The same things were measured in two ways. Each way mixes the same 9 hidden numbers, adds some noise and spreads widely along 5 directions of its own, which tell nothing about the thing.
(in the rows, 128 means zero)
Some things both ways: the first way, then the second way.
[135 134 126 113 135 159  63 134 123  87 103 185 180 146 110 101 108 129
 113 153 161  80]
[153 101 150 114 184 146 167 129 164 139 103 120  94 121 121 134 132 130]

[118 149 140 164 138 125 133 111 125 128 102 125  71 125 157 139 165 163
 108  99 139  95]
[ 62 141 104 160 114 129 152 116 132 122 131 153 111 119 122 123 116 137]

[ 85 121 112 132 167 126 121 156 118 136 120 185 133 151  99 112  93  92
 118 129 160 114]
[126 167 132 180 119  79  89 176 178  96 155 133 117 155 117 137 124 170]

[154 140 132 148 126 124 100 142 120 122 126 151 123 126 108 136 104 129
 142 117 144 123]
[127 135 119 136 117 102 131 100 116 146  91 116 139 138 151 140 136  78]

[157 125 156 136 122 126 142 139 117 103 103 125 117 144 109 127 137 152
 105 137 127 119]
[ 84 208 137 143  57  62  95 194 135  81 194 181 125 133 139 132 127 156]

[128 143  99 163 139 126 119 122 126 131 102 155 110 141 131 130 148 119
 135 115 144 122]
[141 155 130  71 129 119 208 139 122 130  93 145 122 126 167 168 163  73]

[127 160 132 126 116 126 119 133 101 160 148 137  98 109 123 148 110 126
 155  95 123 139]
[196 131 141  65 131 148  88 128  95 109 178 134 158 110 137 126 141 174]

[120 119 141 158 125 112 135  97 178 116 102  78 124 176 172 123 135 141
 125 120 121 111]
[ 88 149 135  98 173  81 224 145 164 103 140 139  96 134 121 144 109 176]

[122 145 109  95 114 166 112 139  95 127 120 153 143 144 121 114 127 106
 123 128 135 116]
[143 121 142 118 118 157  90 132  94 133 148 123 148 109 113 132 106 130]

[ 83 128 148 153 170 120 153 109 125 174 123 119  84 152 122 122 134 142
 159  98 114  99]
[140 112 114 118 135 114 168 128 119 130 106 124 153 145 138 136 132 120]

[152 116 167 141 115 133 118 152 129 135 140 106 111 114 110 140 133 143
 155 100 118 128]
[146 151 139  89  80 125 111 106  83 142 150 117 159 132 163 152 124  88]

[100 128 127 108 131 124 142 128 129 149 127 152 136 146 119 114  90 105
 140 131 127 138]
[ 88 172 128 110 101  82 188 165 122 116 120 152 102 142 130 154 120 117]

[ 97 116 122  83 126 127 125 114 125 136 135 148 188 151 127 112  97  99
 153 137 106 145]
[119 124 131 164 131 145  90  87 139 143 128 108 115 122 123 124 111 120]

[153 139 116  88 110 148 115 127  97  99 119 135 171 137 108 117 117 138
 140 126 121 132]
[172 104 144 109 165 162 104 126 144  99 167 137 148  88 109  97 125 170]

[110 158 146 121 107 133 141 129 133 112 123  89 101 122 155 123 100 165
 122  82 140 106]
[130 121 157 107 146 134 103 135 109 116 155 122 128 105 105 102 110 163]

[123 152 117 100 115 128 138 111 128 109  99 130 161 123 112 114 106 157
 148 132 119 151]
[132  92 119 169 138 141  92  78 134 124 113 125 124  99 101  67 118 123]

[135 121 143 110 118 143 113 127 122 110 116 131 157 140 123 115 124 140
 139 126 119 110]
[142 150 141 123 148 124 127 155 151 107 136 131 124 127 137 140 138 139]

[ 76 117 112 130 181 122 143 106 117 161 131 142 108 159 141 120 117 117
 114 110 145 119]
[135 118 148 110 141 130 164 162 146 120 159 130 114 145 122 131 120 175]

[144 141 120 113 103 132 125 128 132 139 128 153 131 132 129 129  91 105
 124 148 137 164]
[ 54 137  92 192  78  99 113  97 103 143 114 142 123 125  96 116  96 120]

[150 123 134 123 104 162 122 116 141 134 114 111 117 128 151 124 158 138
 123 130 130 143]
[128 139 129 134 113 137 137 146 110 145  93 112 135 151 145 159 137  81]

[122 145 133 122 102 120 134 111 155 121 119 117 134 126 150 120  99 145
 143 116 126 142]
[112 151 140  90 125 114 161 121 117 122 130 142  96 111 126 121 130 128]

[146 126 118 121 112 134 102 142 143 117 123 132 160 121 111 126 104 126
 148 125 138 163]
[131  77 101 144 160 142 179  66 146 135 107 113 134 115  98 104  96 130]

[139 153 128 122 113 124 115 153 113 117 154 136 118 110 115 133  53 138
 154  68 154 124]
[ 90 139 121 131 131 101 143 108 106 125 116 121 141 114 119 113 118 111]

[121 126 151  86 116 121 136 108 126 149 154 136 137 112 133 127  75 140
 148 120 114 163]
[117 102 113 133 171 157 212 130 155 132  79 134 107 126 120 134 140 116]

Other things, the second way, with their names:
k441: [108 149 110 134 158  99 195 107 173 116 102 127 102 137 135 145 124 121]
k378: [180 110 142 110 152 183  61  97 113 129 154 117 140  95 121 110 136 159]
k799: [135 123 123 170 147 119 111 122 187  92 172 127 131 140 133  95 126 180]
k414: [152 118 156 100  94 169 105 118  95 152 144 123 136 119 149 132 135  94]
k135: [133 156 114 123 115 117 127 122 133 115 138 142 115 134 139 151 125 144]
k29: [127  62 106 126 135 178 191  60 113 158 101 117 137 103 102 107 106  95]
k585: [168 123 140 114 191 119 187 181 182 105  90 134 115 137 135 147 156 130]
k460: [ 94 109  99 146 116 139 164  63 126 141 102 143 117 112 132 109 119  95]
k193: [ 91 174 117 109 109  96 171 131 128  99 156 153 119 122 130 147 101 143]
k504: [146 147 139 104 133 133 155 175 139 114 149 139 133 138 140 160 141 147]
k14: [142 166 173 116 106 120  77 154 119 132 134 122 107 129 149 134 148  97]
k788: [111 122 140 111 113 139 157 116 128 131 170 134 133 111 125 119 116 135]
k126: [ 73  80 102  92 126 149 252  74  99 155 118 155 129  94 104 120  97 119]
k385: [102 152 103 122 100 141 160 137 117 100 141 170 130 106 122 122 133 133]
k974: [114 156 136 141  97  94 110 142 120 143 122 131 110 141 128 146 135 118]
k527: [153 154 137 121 139 129 131 160 148 130 118 126 118 150 150 177 146 129]
k312: [101 127  90 172 134  97 131  97 146 104 134 142 147 118 103 114 100 154]
k891: [ 82 105 118 164  89 128 132  75 112 165 124 126 116 118 104 116  90 103]
k245: [127 123 132 118 127 127 130 102 124 138 155 122 133 118 120 124 117 150]
k903: [116 138 131 141  96 127  80 128  95 134 147 119 136 140 127 128 114 142]
k699: [102 138 105 186 125 103 118 124 151 115 110 131 123 139 116 138 101 125]
k670: [135 133 139 126 129 154 112 107 133 139 142 114 117 127 136 135 124 129]
k986: [101  98 121 122 111 150 165  69 113 147 161 123 159 111 136 112 108 114]
k344: [ 87 165 124 121 100  93 156 133 112 116 132 139 117 132 126 138 102 123]
k549: [ 99 100 116 162 105 148 108  71 113 162 145 119 128 117 102 118  95 138]
k387: [147  72 115 133 166 160 161  97 148 138 147 116 158 124 113 124 109 161]
k502: [125  96 106 123 132 153 209 134 131 129  99 149 126 119 105 130 121 118]
k83: [150 117 109 145 144 122 158 137 143 138  77 124 139 149 139 156 143  97]
k370: [140 155 160  91 109  99 121 134 102 145 119 121 118 134 155 137 148  90]
k133: [131 124 115 131 134 137  73  61 111 108 183 121 145 100 106  94  90 190]
k26: [ 93 130 134 136 144 148 172 167 153 123 145 143 112 131 119 144 126 163]
k961: [129 113 130 124 147 122 160 138 135 136 115 129 140 127 126 142 128 126]
k174: [ 95 172 115 128 124  73 154 153 145  94 157 159 123 125 112 148 108 175]
k363: [ 89 167  90 214 103  93  94 108 167 115 131 126 147 153 147 142 124 118]
k188: [144 155 137 129 131 106 124 155 152 113 134 129 119 152 148 146 142 141]
k402: [141 152 153 132 114 139  69 111 128 133 145 111 110 125 144 128 129 113]
k973: [145  97 133  74 118 173 163  75  93 149 150 135 136  95 130 117 123 122]
k157: [136 151 110 129 118 103 162 155 137 114 115 134 135 158 138 166 123 129]
k698: [150  82 130  78 154 165 221  92 134 139 117 129 114 116 132 122 120 119]
k607: [159 150 141 102  92 109  77 152  85 116 146 142 132 124 120 127 127 146]
k521: [157 144 164  63 140 106 150 167 125 116 164 149 113 115 125 137 140 170]
k15: [ 90 135 119 118 115 129 155  97 115 104 154 144 121 105 122  99 102 141]
k951: [ 98  97 110 176 102 139 119  52  93 182  77  86 138 124 101 126  80  50]
k432: [132  87 102 199 144 150  74 115 115 155  75 112 157 123  86 130 114 118]
k85: [108 148  93 123 118 107 209 113 144 128 107 151 117 136 137 161 129 114]
k674: [132 140 134 119 106 129 123 159 104 148 115 149 112 132 126 153 145 131]
k543: [144 122 126 119 131 131 139  97 134 138 115 130 121 114 128 121 144 111]
k787: [135 127 116 145 146 132 133 121 139 131  96 128 112 140 132 146 128 128]
k151: [148 138 138  95  71 138 102  82  83 156 151 114 138 132 156 135 127  98]
k618: [111 139 132 140 102 107 126 142 135 104 157 151 129 115 117 104 118 140]
k966: [ 84 144 105 169 102  99 122 123 123 122 120 146 135 125 112 132 103 123]
k375: [138 108 129 126 147 152 177 134 149 123 103 138 116 116 121 121 134 108]
k210: [147 100 136  55 135 167 221 132 111 139 121 166 125  99 144 136 156 110]
k257: [134 115 150 141 123 160  69 136 109 151 143 126 129 106 102 125 130 148]
k202: [126 134 147 116 134 134 136 116 130 143 139 108 118 132 140 141 126 122]
k426: [121  96 118 141 131 129 116  86 133 100 193 140 160  88  85  79  73 188]
k828: [120  91 118 140 122 162 175  93 146 163 107 140  84 129 122 121 143 125]
k798: [154 105 126 111 122 118 135 120  82 140 100 114 152 135 120 121 115 107]
k272: [138 125 145  82 120 132 158 133 106 128 143 141 129 108 129 124 130 125]
k247: [ 87 162 134 141  85  82  99 105  90 151 113 120 123 124 132 127 125  84]
k710: [166 128 147 100 145 157 110 125 119 123 127 116 134 118 146 130 140 116]
k256: [135 129  96 168 150 115 133 117 146 135  75 111 157 165 164 156 153 100]
k983: [142 111 132 131 104 138 140 115 119 155 130 111 125 146 122 139 108 116]
k624: [ 80 151 126 169 117 106 129 155 124 134 109 110 138 155 132 143 131 106]
k808: [139 122 125 133 112 140 122  96 120 138 111 121 114 132 135 131 115 102]
k996: [116 120  86 151 143 126 191 112 151 115  82 146 118 126 111 141 114 115]
k653: [106 136 124 134 111 131 166 132 141 119 124 149  98 124 123 124 118 122]
k42: [ 97 176 110 123 103  81 163 159 127  92 146 155 129 140 124 151 107 151]
k913: [107  82  86 159 155 159 195  87 142 132  86 133 125 113  94 109 110 123]
k219: [173 123 131 170 213 117 110 162 203  97  67 129  96 136 131 103 188 144]
k936: [146 131 125 113 127 125 137 112 131 132 129 130 141 128 150 134 147 115]
k795: [ 95 145 113 109  99  99 206 134 124 112 127 162 108 135 129 126 118 127]

Some of these things the first way, each followed by its name:
[112 130 101 150 154 147 118  93 119 137  90 146 125 161 142 112 180 131
 138 125 129  96] -> k973
[ 78 134 118 128 164 155 132 130 108 156 103 181 110 137 109 104 142 126
 130 122 144  97] -> k502
[ 96 128 120 159 131  98 130 128 166 134 121 125 124 131 143 132 114 119
 157 100 130 140] -> k441
[114 162 102 145 127 129  98 138 113 131 127 138 121 120 132 142 132 119
 157  80 137 113] -> k133
[160  93 164 107 130 136 114 128 122 108 139 121 156 136 110 119 105 151
 134 119 125 125] -> k788
[140 110  88 132 167 144 100 109  93 141 126 159 151 175 116 127 143  95
 126 134 141 125] -> k387
[128 153 115 149 115 116 155 129 141 116 105 110  82 103 144 143 136 153
 101 104 156 171] -> k375
[168  98 121 132 136 129 100 119 114 125 122 144 168 159 105 130 150 110
 151 146 113 142] -> k363
[123 127 135 116 108 126 149 109 153 126 103 111 131 123 141 124 142 144
 122 140 116 167] -> k653
[ 80 128 148 146 147 107 179 138 140 132 108  80 100 151 118 120 137 146
 147  85 106 111] -> k426
[138 124 110 116 125 148  99 126 120 120 105 172 180 187 112 103 125  86
 140 166 121  97] -> k174
[118 136 141 125 121 133 119 154 116 144 129 146 120 127 110 127 115 112
 146 118 124 124] -> k42
[112 152  61 112 138 143 127  99  98 136 109 148 150 152 140 120 145 104
 142 118 128 143] -> k710
[148 128 112 124  86 155  99 165 167 103 114 124 150 116 128 116 114 114
 130 129 158 161] -> k951
[134 109 161 133 114 115 133 120 162 125 140  89 119 127 157 137 109 148
 133 100 128 141] -> k202
[144 131 164 107  88 145 146 108 128 131 117 109 119 106 140 124 154 169
 151 120  95 146] -> k385
[125 127 155  96 125 155 107 118 109 147 139 140 137 132 128 118 119 135
 142 129 118 116] -> k903
[130 147 118 157 118 129 106 126 137 137 104 143 109 129 141 145 166 114
 124 142 132 138] -> k135
[101 142 108 133 155 127 125 116 118 134 109 176 129 176 128 107  97 101
 116 134 149  93] -> k521
[161 114 158 116 118 153  98 141 114 125 139 141 124 126 126 129 124 135
 121 128 140 123] -> k504
[158 148 111 137 101 116 146 119 138 120 116 102 100 128 147 144 119 139
 111 117 141 175] -> k272
[135 112 133 139 159 104 132 106 118 125 128 107 132 131 115 142 131 158
 140 106 121 149] -> k799
[102 137 133 116 122 116 154 126 141 122 118 121 120 131 142 121  95 138
 119 112 134 139] -> k14
[147 168 122 143 116 143  99 135 113 140 118 184  74 117 143 142 109 119
  78 146 178 130] -> k674
[140 132 147 153 130 124 129 114 132 136 121 119  89 134 142 134 132 153
 125 110 136 118] -> k126
[157 163  69 137 133 120  91 145 103 115 131 182 126 126 114 140  67 102
 111 115 188 154] -> k370
[104 121 148 142 136 133 126 124 157 137 107 155 115 156 137 103 105 118
 119 142 143  99] -> k974
[144 122 139 133 120 135 137 122 136 128 140 102  92 129 156 134 110 145
 117  91 152 135] -> k624
[143 137 114 132 108 129 125 118 154 111 105 134 142 158 142 110 101 121
 135 133 141 128] -> k247
[170 124 137 127 114 133  88 139 125 116 149 141 135 120 125 138  86 128
 128 115 154 140] -> k245
[186 100 130 141 141 125 110 123 105 114 143 109 129 135 114 149 133 146
 131 102 137 150] -> k986
[143 124 118 124 107 146 102 135 127 113 109 134 161 144 124 122 150 115
 147 130 120 125] -> k193
[ 91 139 138 130 132 133 122 127 140 143 101 136 130 124 123 118 151 134
 144 130 117 122] -> k808
[ 88 173 137 123 135  94 153  93 135 137 114 142 111 115 138 122  73 165
 142 109 123 126] -> k219
[162 125 173 178 101 120 106 148 171 130 117 122  87 101 134 147 145 148
 135 123 136 139] -> k85
[133 129 121 149 130 117 131 110 142 134 110 113 112 144 146 139 144 129
 121 128 130 149] -> k188
